Every row belongs to one group in each of 4 separate groupings. Each group adds its own fixed numbers to the row, and there is some noise. The rows also spread widely along 14 directions, which tell nothing about the answers.
In the rows, 128 means zero.
Some rows, each with its group in each grouping after it:
[156 136 113 112  82 183 129 122 188  84  69 154 144 124  86 150  91 103
 125 134  89 117 135 120 117 116 141 152 125 123 138 121 107 205 151 146
  86 151 102 103 175 121]
j890 (1) j440 (1)
[116 182  92 163 112 170 191 110 163 107 121 185 100  98  80 117  98 104
 108 132 144 163 133 126 151 115 156 142 134 127 195 125 118 142 122 176
 135 159 122 100  99 124]
j10 (0) j691 (0)
[111 139 113 131 120 170 124 130 127 144 140 128 120 101 146 121 123 115
 141  93 138  85 101 157 161 159 135 121 129 166 206 112  87 149 139 161
 104 156 115  84 155 147]
j890 (0) j915 (1)
[110 170 167 126  80 119  86  92  37 185 159 148 117 109 107 111 102 138
 108 165 120 105 145 124 125 106 139 116 126 141 135 171 125 120  89 134
 141 148 129 108  97 153]
j10 (2) j915 (3)
[ 94  37  61 129 157  71 103 142 152 147 163 127 122 154 182 154 118  84
 140  75  54 117 132 148 135 146 112 107 164 142  83 127 137 100 204 103
 184 127 109 170 119 167]
j751 (2) j118 (3)
[126 110  83 125 114 136 116 104 188  93 142 149 194 134 139 132 186 170
 147 124 102 164 134 149 136 162 107 105 128 142 101 112 133 125 152 120
 128 108  95 151 175 110]
j751 (1) j691 (4)
[175 178 128  96  94 176 124 171 180  89  63 120 181 186  70 190 120 121
 122 173 147 144 142 134 118 148  92 155 106 140 138 106 122 175 113 152
  67 156  95 101 159 107]
j10 (1) j118 (2)
[125  83 117 137 139 139  64 170 115 157 138  88 149 141 143 129  90 106
 123 123  75  85 154 126  46 146 113 101 155 142 132 102 115 146 142 111
 110 168 101  95 101 155]
j10 (2) j440 (2)
[135  92 144 117 148 171 144  92 174 102 138 132  77  92  84 106 154 180
 130 143 136 163 112 100 160 112 124  90 143 113 111 104 110 153 133 124
  96  91 102 118 131  50]
j890 (1) j915 (4)
[106  42 126  99 185 121 140 176 123 155 136  87 103  88 169 174 119 104
 161  64 106  72 130 175 150 118 170 137 136 111 130 126  95 102 160 139
 172 139 129 148 114 158]
j890 (2) j118 (0)
[142 113 102 145 181 183 170 149 173 107 153 115 152  89  94 162 163 174
 137 148 120 163 191 168  75 122 172  99 147  84 161  92 109 105  75 157
 155 167  71 116  94 106]
j890 (2) j691 (1)
[172 153 111 143 114 122 177 159 137  83 103 170 108 148  81 135 109  56
 122  97 166 163 108  98 138 167 150 140  78 124 201 129 130 147 145 167
  96 108 167  93 128 146]
j751 (1) j691 (0)
[151 150 143 156  86 194 140 143 161  82  67 108 111  92 113 124  62 114
 160 123 116 140 102 109  82 122 177 180 107 104 194 105  80 186 178 130
  60 127 130  81 134 114]
j890 (1) j118 (4)
[116  41 131 132 152 146  98 164 107 113 161 104 116  99 190  77 152 104
 126  33 128  90 104  88 115 165 140 110 121 147 131 100  94 106 161  78
 100  98 165 123 129 148]
j751 (2) j915 (0)
[135 174 110 139 132 165 154 116 126  99 171 162 128 155 106  96 154  99
  98 120 195 203 113  93 154 156 115 101 110 169 181 132 132  90 127 108
 123 104 134 116 127 131]
j890 (2) j691 (4)
[103 190  73 125 126 164 151  57 132 141 183 184 132 119  90 150 142 135
 135 172 155 185 150 158 198 110 135  88 123 164 171 165 125  89 117 151
 208 139  68 147 160 143]
j890 (1) j691 (4)
[138 199 115 137 101 174 181 143 154  93 103 153 138 109  60 152 138 165
 104 176 167 183 172 131 119 100 143 160 135  83 133 123 113 100  60 134
 122 152  89 148  78 106]
j751 (1) j118 (0)
[135 149 188 106  94 108  94 152  34 156 130  98 179 150 160 119 127 111
 118 113 152 101 125 101 110 134 123 171  94 142 102 151 142 107 124  84
 118 123 177 141 128 174]
j10 (0) j691 (2)
[109  94  81 139 160 131  90 147 118 163 168 126  77 163 134 126  72  37
 121 105 106 102 119  97 125 151  92  84 148 193 189 120 109 138 178 121
 129 146  97  86 116 169]
j890 (2) j118 (0)
[151  93 152 122  92  57  84 123  80 138 136 145 150 154 125 111 148 132
 118 108 105 112 127 103 108 163 122 111 114 124  87 150 164 139 129 129
 108  90 158 125 121 136]
j10 (1) j915 (4)
[112  98  87 157 127 107 155 121 150 116 142 144  98  84 137 123 121 126
 140 103 108 142 132 134 139 145 173 130 138  96 154 118 118 110 162 143
 159 119 122 133  91 132]
j751 (0) j118 (0)
[108 160 112 144 184 126 185 116 146 152 165 116 138 126 148 177 122 137
 179 123 122 152  95 222 173 159 151 127 133 119 184 126 137 107 137 200
 189 148 112 123 111 117]
j890 (1) j118 (1)
[142  54 140 106 121  87 133 170  98 154  93 119  49  88  84 153  98  99
 145  93 124  72 134 118 164 107 159 128 126  91 134 148  94 140 150 140
 121 122 132 124 107 161]
j890 (1) j691 (2)
[120  77 113 148 159 183 121  96 174 119 167 146 134  91 118 105 155 178
 118 118  70 136 144 125  94 128 124  90 161 122 111  86 131 156 112 132
 124 143  89 113 118  80]
j751 (1) j691 (3)
[118 190 108 124  97  87 139 101 121 139 128 147 149 156 109 156 108 127
 129 189 126 175 145 157 145 120 113 127 135 136 113 161 147  98 131 148
 166 133 106 147 110 135]
j10 (2) j915 (0)
[151 137 145 128  84 114 133 196 110 119  72  88 148 106 124 169 105 124
 165 127 132 104 145 156  82 139 169 172 112  82 168 124  89 119 132 139
  92 142 129 111 102 170]
j890 (2) j118 (1)
[116 166 138 112  62  29 133 146 111 158  70 113 121 141 105 168 123 162
 154 172 145 123 118 193 192 120  88 146 148 110 101 161 120 106 138 156
 109 115 121 145  91 136]
j10 (2) j915 (4)
[123 146 129 126 185 175 134 111 130 125 187 117 177 155 156 129 131 124
 110 145 115 169 141 130  85 139 130 121 128 143 115 114 165 115 120 124
 177 146 114 134 130 104]
j10 (0) j440 (0)
[105  70  97 105 223 152 136 173 144 167 173  88  79 144 123 163 123 101
 135 126 133 119 136 140 158 111  84  78 173 151 115 104 116 100 144 112
 163 151  58 150 113 121]
j890 (1) j691 (1)
[142 163 159 134 125 118 134 167  76 136 119  88 194 155 173 155  88  84
 150 102 114 127 119 139  71 137 168 189  93 118 140 141 144 126 145 128
 136 139 177 130 115 165]
j751 (2) j691 (2)
[131 103 126 160 113 133 117 135 145 118 113 137 130 137 107  83 111 129
  89 110  87 133 137  84  76 120 105 129 166 126 111 108 132 161 138 107
  82 140 130 102  78 118]
j890 (2) j691 (2)
[145 162 115 122  69 118 131 126 132 102 119 170 127 171  78 100 169 127
  81 150 176 164 137  85 158 155  72 106 134 151 122 134 134 125 112 109
  78 113 112 122 133 123]
j890 (0) j915 (1)

New rows, each followed by its group in each grouping:
[107  76  96 112 122 146  69 126 117 146 183 115 110 121 145  87 155 118
 117 139 128 117 151  67 131 143  73  69 133 188 115 109  98 111 157  53
 124 112  72 139 164 142]
j751 (0) j691 (0)
[165 149 126  91  85 102 153 185 112 112  71 134 105 151  67 185 100  77
 121 153 171 137 160 107 142 113 134 159 102 107 137 158 111 108 128 120
 115 121 116 154 124 166]
j890 (1) j118 (0)
[155 153 138 141 121  90 158  97 116 125 144 175 125 147  90 118 112 109
 103 126 102 143 123 125 112 156 152 121 115 115 161 143 179 171 116 200
 133 123 156  87 100 122]
j890 (0) j440 (0)
[109  94 143 126 153 137 150 174 165 126 101  99 115 124 133 121 130 135
 120  97 112 101 105 141 137 105  86 151 169 132 100  95 110 139 147 114
  89 137 126 132  90 102]
j890 (2) j691 (0)
[156 107 168 106 135 190 134 136 121  97 136  90 148  57 125 133 149 174
 162 137 136 127 144 132  83 137 190 125  79  86 160 109  92 126 124 121
 122 110 121 115 163 115]
j890 (1) j440 (0)
[120 140 109 125  81 141 141 145 174  97  83 149 131 167 106  93 134 119
  72 119 136 137 125  88 143 112  58 152 185 148  73 114 123 140 134  84
  63 140 116 148 106 112]
j890 (0) j915 (1)
[162  92 157 122 173 176 128 160 114 115 138 115 139 115 123 164 111 102
 134  93 106 104 143 134  68 138 198 133  97 109 162 113 122 161 118 173
 119 155 157  80 125 128]
j10 (2) j915 (3)
[123 164 139 130  96 114  75 103  89 145 170 126 171 176 149  91 145 131
 115 145 138 143 105 112 124 173  78  98 122 190 134 132 151 132 136 113
 106 115 132 105 144 129]
j10 (0) j915 (4)
[156  81 164  80  53 120  76 153  98 135  71 128 136  97  82 144 126 134
 127 140 115  74 182  88 117  98 149 143  95 103  92 149  91 162 121  99
  92 119 130 127 156 157]
j10 (2) j691 (2)
[130 197 136 104  80 104 157  90 123 152  82 142 111 120  80 198  59 122
 159 203 111 156 144 165 174  77 169 173 113  96 137 184 124 145 147 169
 176 140 107 138 124 131]
j890 (2) j118 (2)
[138 165 146  89  36  97 103 118  93 130  81 147 146 166 130 131  90  77
 124 145 131 125 121  96 159 114 119 180  98 152  84 179 135 147 178  93
 115 108 150 153 183 161]
j10 (0) j915 (1)
[163  79 114 112 194 101 128 157 103 142 174 115 108 151  88 178 121 101
 138 133 117 132 155 138  94 160 161  70 115 111 160 130 151 121 126 169
 167 128  99 111 115 147]
j890 (1) j440 (4)
[122  88  83 136 125 116 108  93 154 117 150 148 147 150 145 128 106 105
 120 122  59 165 150 106 105 123 134 119 148 135  88 140 148 127 179  95
 177 121 114 148 130 135]
j890 (2) j118 (2)
[107 121  73 161 135 150 105  84 147 120 165 143 161 141 168 122 101  99
 141 102  61 140 120 155 100 153 146 109 148 174 168 123 131 151 175 152
 156 149 117 100 144 142]
j890 (2) j915 (4)
[146 151 152 119 166 140 171  87 104 120 183 168 104 130 105 125 159 121
 119 121 174 171  98 121 183 158 163  95  84 140 181 147 147 123 109 180
 149  95 162  96 136 102]
j890 (2) j915 (0)
[145 142 134 115 136 148 180 193 153 108  66 117  80 141  60 179  90  99
 119 133 171 143 128 132 141  97 139 159 146 100 132 120 107 134 128 153
  95 146 121 131  80 113]
j10 (1) j915 (4)
[117 189  83 149 116 169 122 105 148  95 158 137 193 175 144 107 130 112
 114 146 143 199 123 123 106 172  91 107 125 179 164 122 129 101 157  98
 133 131 102 120 152 145]
j890 (2) j440 (2)
[122 132 108 100  72  74 144 114 162 130  74 144 123 104  87 184 124 163
 157 176  99 132 150 195 176 108 132 133 140  91 113 159 111 124 155 155
 145 126  90 153 138 138]
j890 (2) j440 (3)
[121  93 154  67 101 139 116 129 127 144 101 107 109  92 116 161 150 159
 143 131 149  84 133 142 210 100 129 140 119 128  96 137  85 136 145 110
 121 120 111 150 177 125]
j890 (0) j915 (2)
[126  54 139 118 150  91  80 152  83 163 157 103 170 131 183 125 151 121
 151  59  95  65 117 145 121 174 130 111 116 142 113 127 139 123 149 126
 139 122 157 122 140 167]
j10 (1) j691 (2)
[137 136 168  83 126 134 146 210 150 111  56  51 146 145 141 186 126 135
 171 135 172 129  97 164 159 120 104 191 121 108  93 112 102 112 167  98
  83 109 127 164 137 115]
j10 (1) j118 (4)
[128 156 111 146 177 124 123 144  98 146 175 107 151 196 162 145  77  53
 145 127 119 159 106 136  95 176 126 115 119 171 171 129 153 119 168 146
 155 143 136 101 119 151]
j10 (2) j915 (1)
[129 169  99 192  97 125 153  78 123 119 142 159 109  70  90 105 119 164
 146 148 123 173 133 156 110 157 185 101 127  93 227 134 109 123 117 189
 134 133 121  69  72 127]
j890 (2) j915 (2)
[ 84 156 141  90 106 111 151  92 108 164 141 158 125 114 138 124 166 152
 111 127 164 119 109 148 245  95  91 146 135 153  75 158 135  94 117 115
 166 112 131 189 142 124]
j751 (0) j691 (0)
[157 162 198  74 131 162 137 131  71 128 145 149 163 151 114 154 153 109
  98 102 175 111 120 115 158 130 155 159  70 139 128 156 148 133  70 148
 135 126 173 126 160 132]
j890 (1) j118 (0)
[134 114 141  96 124 152 156 133 163  97  97 122 158 114 112 150 142 160
 131 134 122 155 143 124 132  79 140 164 124  93  47 126 133 132 136 102
 128 112 118 187 139  87]
j751 (1) j691 (4)
[126 116 123 173 195 109 152 159 106 136 168  93 110 143 160 111  77  77
 131  98 100 150 106 127  61 158 150 117 139 116 176 112 145 116 167 143
 149 130 147 101  57 143]
j890 (2) j440 (0)
[141 145 166 126 113 147 161 124 148  98 105 113 148  95 110 130 156 200
 142 141 146 159 121 145 136 125 145 157 122  76 112 124 118 122 111 126
 106 103 133 134 109  86]
j890 (1) j118 (2)
[ 83 124 121 131 121  97  96 126  73 182 175 103  93 120 166 107  90 106
 127 143 120 118 133 101 131 119 110 122 146 145 110 142 118  85 164  71
 169 120  97 160  99 153]
j751 (0) j118 (0)
[ 76 151  88 162 136 120 126 129 104 168 160 120 174 113 182 135 116 124
 132 105 109 114 134 194 130 136 134 144 163 152 149 133 128  81 132 137
 185 185 116 144  93 176]
j10 (0) j691 (2)
[125  87 141 122 152 104 111 186  36 175 164  86  66 109 136 136  90  72
 136  99 154  84 141 103 111 135 159 115 117 124 173 140  96  76 136 103
 150 126 124 126  83 191]
j890 (1) j118 (0)
[146 145 126 121 108 154 139 111 103  84 157 156 162 132 138 105 123  89
 103 120 142 182 153  61  84 137 183 148  79 121 121 148 145 105 146  83
 159  99 155 149 151 146]
j751 (0) j440 (0)
[122 184 159 100  65 119 127  86  85 139 135 168 176 117 103 115 166 174
  83 165 147 128 164 125 148  91 117 149 124 133  83 163 148 108  68 112
 145 137 127 165 129 131]
j890 (0) j691 (0)
[145  70 123 123 143 132 128 118 117 128 155 113  68  69 122 137 104 111
 170 140 120 134 147 102 119 136 202 101  90 100 177 127  93 133 182 125
 161  94 109 109 149 133]
j890 (0) j118 (0)
